The rows are grouped in 2 ways, from coarse to fine. Each group lies inside one group of the grouping before and may be the whole of it. The rows also spread widely along 2 directions, which tell nothing about the answers.
(in the rows, 128 means zero)
Known rows, each followed by its group in each grouping:
[145 135 120 144 152 117 122  73  96 135  97 122  90 126 141 132 158 154
 146]  j497 metip
[146  99 133 110 174 137 127  92 101 124 111 149 114 168 110 115 139 126
 140]  j963 Tor
[110 120 127  83 113 143 121 103 121 107 133 108 112 138 114 129 124 123
 134]  j963 nubik
[117 114 113  96 119 135 123  93 110 101 118 138 118 125 114 131 145 128
 129]  j963 Nipes
[129 163 128 139 140 127 110  95 121 159  99 142 107 118 109 130 165 147
 121]  j497 rer
[147 118  96 118 139 128 130 137 136 173 132 151 122 131 137 144 145 120
 147]  j923 Vefe
[152 139  67 100 107 150 128 141 122 148 165 146 123 111 156 146 127 144
 125]  j923 Kogem
[138 162 122 112 111 138 125  87  86 132 124 135 116 113 137 128 149 153
 130]  j497 Fila
[119 184 136 114  69 117 140 119 113 109 161  93 122  83 116 126 146 149
 104]  j497 Sofo
[177 108  83 109 109 135 131 121 101 165 142 158 130 131 178 137 119 133
 151]  j923 kana
[119 148 144 118  96 129 100 149 114 112 106 135 123 115 113 139 128 108
 123]  j176 buluf
[155 130 119 111 139 112 105 118  75 100 100 152 116 134 145 141 103 119
 142]  j176 tolaz
[108 115 128 195 224 118 103  78 110 168  86 172  91 165  93 103 173 175
 110]  j497 Fila
[ 91 171 139 149  87 116 119 120 136 111 128  84  96  76 103 110 165 158
 105]  j497 metip
[117 135 149 130 134 121  99 136 106 120 108 157 116 126 117 140 136 118
 127]  j176 buluf
[104 132  92 136 129 146 116 170 161 143 149 129 111  97 120 117 124 155
 108]  j923 Kogem
[ 65 129 148 116 118 134 102 134 154  96 144  89  89 119  87 105 130 135
 112]  j963 nubik
[132 136 133  80  95 147 134 109 108 106 138 114 122 134 110 106 130 119
 131]  j963 Tor
[ 70 133 126 115  95 137 119 130 155  83 133 100 120  99  81 110 133 126
  90]  j963 Nipes

New rows, each followed by its group in each grouping:
[ 81 127 151 165 125 104  94 162 135  92 105 128 110 122  89 104 113 132
  92]  j176 tolaz
[109 150 136  61  64 149 125 120 118  94 153  89 117 104 119 133 118 118
 132]  j963 nubik
[119 114 138 127 156 143 130 109 116 119 119 139 116 158  96  96 139 129
 119]  j963 Tor
[ 58 128 149 123 113 143  97 136 155  98 130 103 102 113  85 107 136 128
 106]  j963 nubik
[119 147 145 111 110 127  95 147  99 124 106 142 119 119 120 138 138 106
 122]  j176 buluf
[105 128  89 143 137 146 120 156 154 155 144 134 115 108 132 122 132 156
 110]  j923 Kogem
[ 93 133 118  92  97 135 124 113 136  92 129 118 122 103 102 115 136 123
  99]  j963 Nipes
[121 124  92 159 111 124 112 167 152 149 165 144 121 109 130 103 128 140
 118]  j923 kana
[ 95 126 137 114 123 140 113 112 127 107 122 116 102 130 111 122 132 130
 126]  j963 nubik
[117 143 150 132 124 124  98 143 114 111 103 144 122 125 114 139 139 116
 118]  j176 buluf
[116 126 142 143 126 108  96 135 108 106  99 136 125 130 118 115 107 121
 115]  j176 tolaz
[109 134 145 132 100 110  97 140 105  84 116 125 118 122 115 117  97 116
 115]  j176 tolaz
[133 128 141 137 134 115  97 125 101 106  97 139 117 139 112 130 106 112
 132]  j176 tolaz
[144 123 131 119 153 124 106 125  79 133  84 165 119 138 137 143 133 112
 143]  j176 buluf
[110 118 128 193 209 111 108  77 119 159  82 137  78 141 120 110 171 164
 136]  j497 metip
[169 106 124 150 237 115 132  59  57 173  80 181 103 166 153 144 164 153
 155]  j497 Sofo
[104 115 112 161 129 110 123 177 181 159 141 131 108 113 101 117 146 138
 105]  j923 Vefe
[116 158 124 156 142 129 112  93 101 135 113 141 115 126 108 113 156 169
 121]  j497 Fila
[129 153 122 137 145 131 122  81  88 141 110 139 100 130 123 116 157 159
 122]  j497 Fila
[137 127 137  94 127 140 125  97 103 119 125 124 123 145 110 121 132 126
 132]  j963 Tor
[109 136 104 147  78 129 121 178 173 139 168 118 134  89 135 105 123 145
 116]  j923 kana
[122 134 103  68  66 140 136  99 118  79 139 106 126  93 121 144 128 114
 119]  j963 Nipes
[102 155 138 168 172 126 109 104 134 156  99 137  88 123  89 107 171 158
 108]  j497 rer
[122 147 130 149 151 133 117  89 106 136 100 148 100 132 114 123 157 161
 112]  j497 Fila
[101 144 152 142 119 126  99 154 125 105 102 136 120 122 111 130 141 120
 108]  j176 buluf
[ 92 163 139 169 113 119 115 126 150 127 125  83  90  83 100 100 162 161
  98]  j497 metip
[ 94 127 127 203 197 107 111  96 130 142  90 137  83 132 106  92 177 169
 120]  j497 metip
[127 176 133 125  96 132 116 104 135 145 118 114 117  96 115 126 155 148
 117]  j497 rer
[102 137 144 155 118 110  96 154 126  93 113 132 113 120 102 106 100 116
 107]  j176 tolaz
[134 172 130 117  88 140 117  97 103 128 131 112 119 100 128 122 146 151
 117]  j497 Fila
[ 74 138 159 170 143 122  91 174 153 115 103 143 104 123  81 112 132 128
  96]  j176 buluf
[129 126 144 129 146 122  99 126  95 126  97 158 134 140 125 144 139 113
 124]  j176 buluf
[108 123 110 129  96 125 122 168 172 160 150 131 114 102 107 120 145 124
 118]  j923 Vefe
[142 162 113 118 102 122 120  90  93 126 122 100 111  98 146 126 161 153
 139]  j497 metip
[ 90 176 140 151 102 114 113 125 138 112 127  82  97  84 112 106 161 160
 112]  j497 metip
[115 125 148 133 121 114 100 135 112  94 106 137 113 130 107 115 106 119
 115]  j176 tolaz
[142 136 121 141 156 120 124  67  91 138  96 121  94 128 144 125 165 157
 144]  j497 metip
[145 112 137 129 139 107 107 114  89 100  91 154 119 146 130 138 104 108
 140]  j176 tolaz
[158 135 134  93  96 116 111 124  77  95  99 130 131 131 137 142  98 103
 141]  j176 tolaz
[138 154 130  33  43 151 121 111  99  90 157  85 129 106 139 149 109 102
 146]  j963 nubik
[170  76  81 144 214 145 128 111 106 189 120 191 105 170 161 144 133 155
 144]  j923 Kogem
[132 130  86 125 111 138 122 160 143 144 159 132 122 107 137 134 122 146
 112]  j923 Kogem
[132 118  80 128 129 145 125 152 135 145 150 145 116 123 139 140 123 147
 120]  j923 Kogem
[108 115 129  87 123 137 108 102 110 107 122 117 109 138 118 131 128 112
 145]  j963 nubik
[153 130 133 113 112 110 107 119  80  95 100 140 123 127 132 136  99 117
 133]  j176 tolaz
[128 177 135 126 114 126 106 109 133 142 115 121 109  97 113 131 160 149
 121]  j497 rer
[127 130 119 145 162 119 122  85 106 136 103 124  95 122 129 124 161 157
 137]  j497 metip
[ 98 162 143 131  99 117  89 163 135 111 120 132 119 107 102 127 127 120
 108]  j176 buluf
[139 113  84 141 152 136 124 140 128 162 147 162 112 134 146 135 138 141
 123]  j923 Kogem
[110 152 150 123 103 128  98 159 131 106 115 136 119 100 109 136 128 120
 113]  j176 buluf
[152 127 139 118 143 129 101 127  86 124  90 164 133 135 138 151 132 104
 146]  j176 buluf
[157 158 114 112 122 131 124  71  67 140 114 140 127 130 142 138 153 153
 145]  j497 Fila
[118 159 123 144 116 135 112  89  98 134 125 132 107 116 114 115 150 160
 108]  j497 Fila
[125 124 101 145 106 126 119 162 153 154 156 137 119 102 145 112 124 150
 127]  j923 kana
[156 134 137  97  94 111 112 117  71  98 105 137 136 128 153 146  95 110
 144]  j176 tolaz
[131 150  88 113  89 152 132 166 150 144 174 111 120 101 139 136 121 138
 109]  j923 Kogem
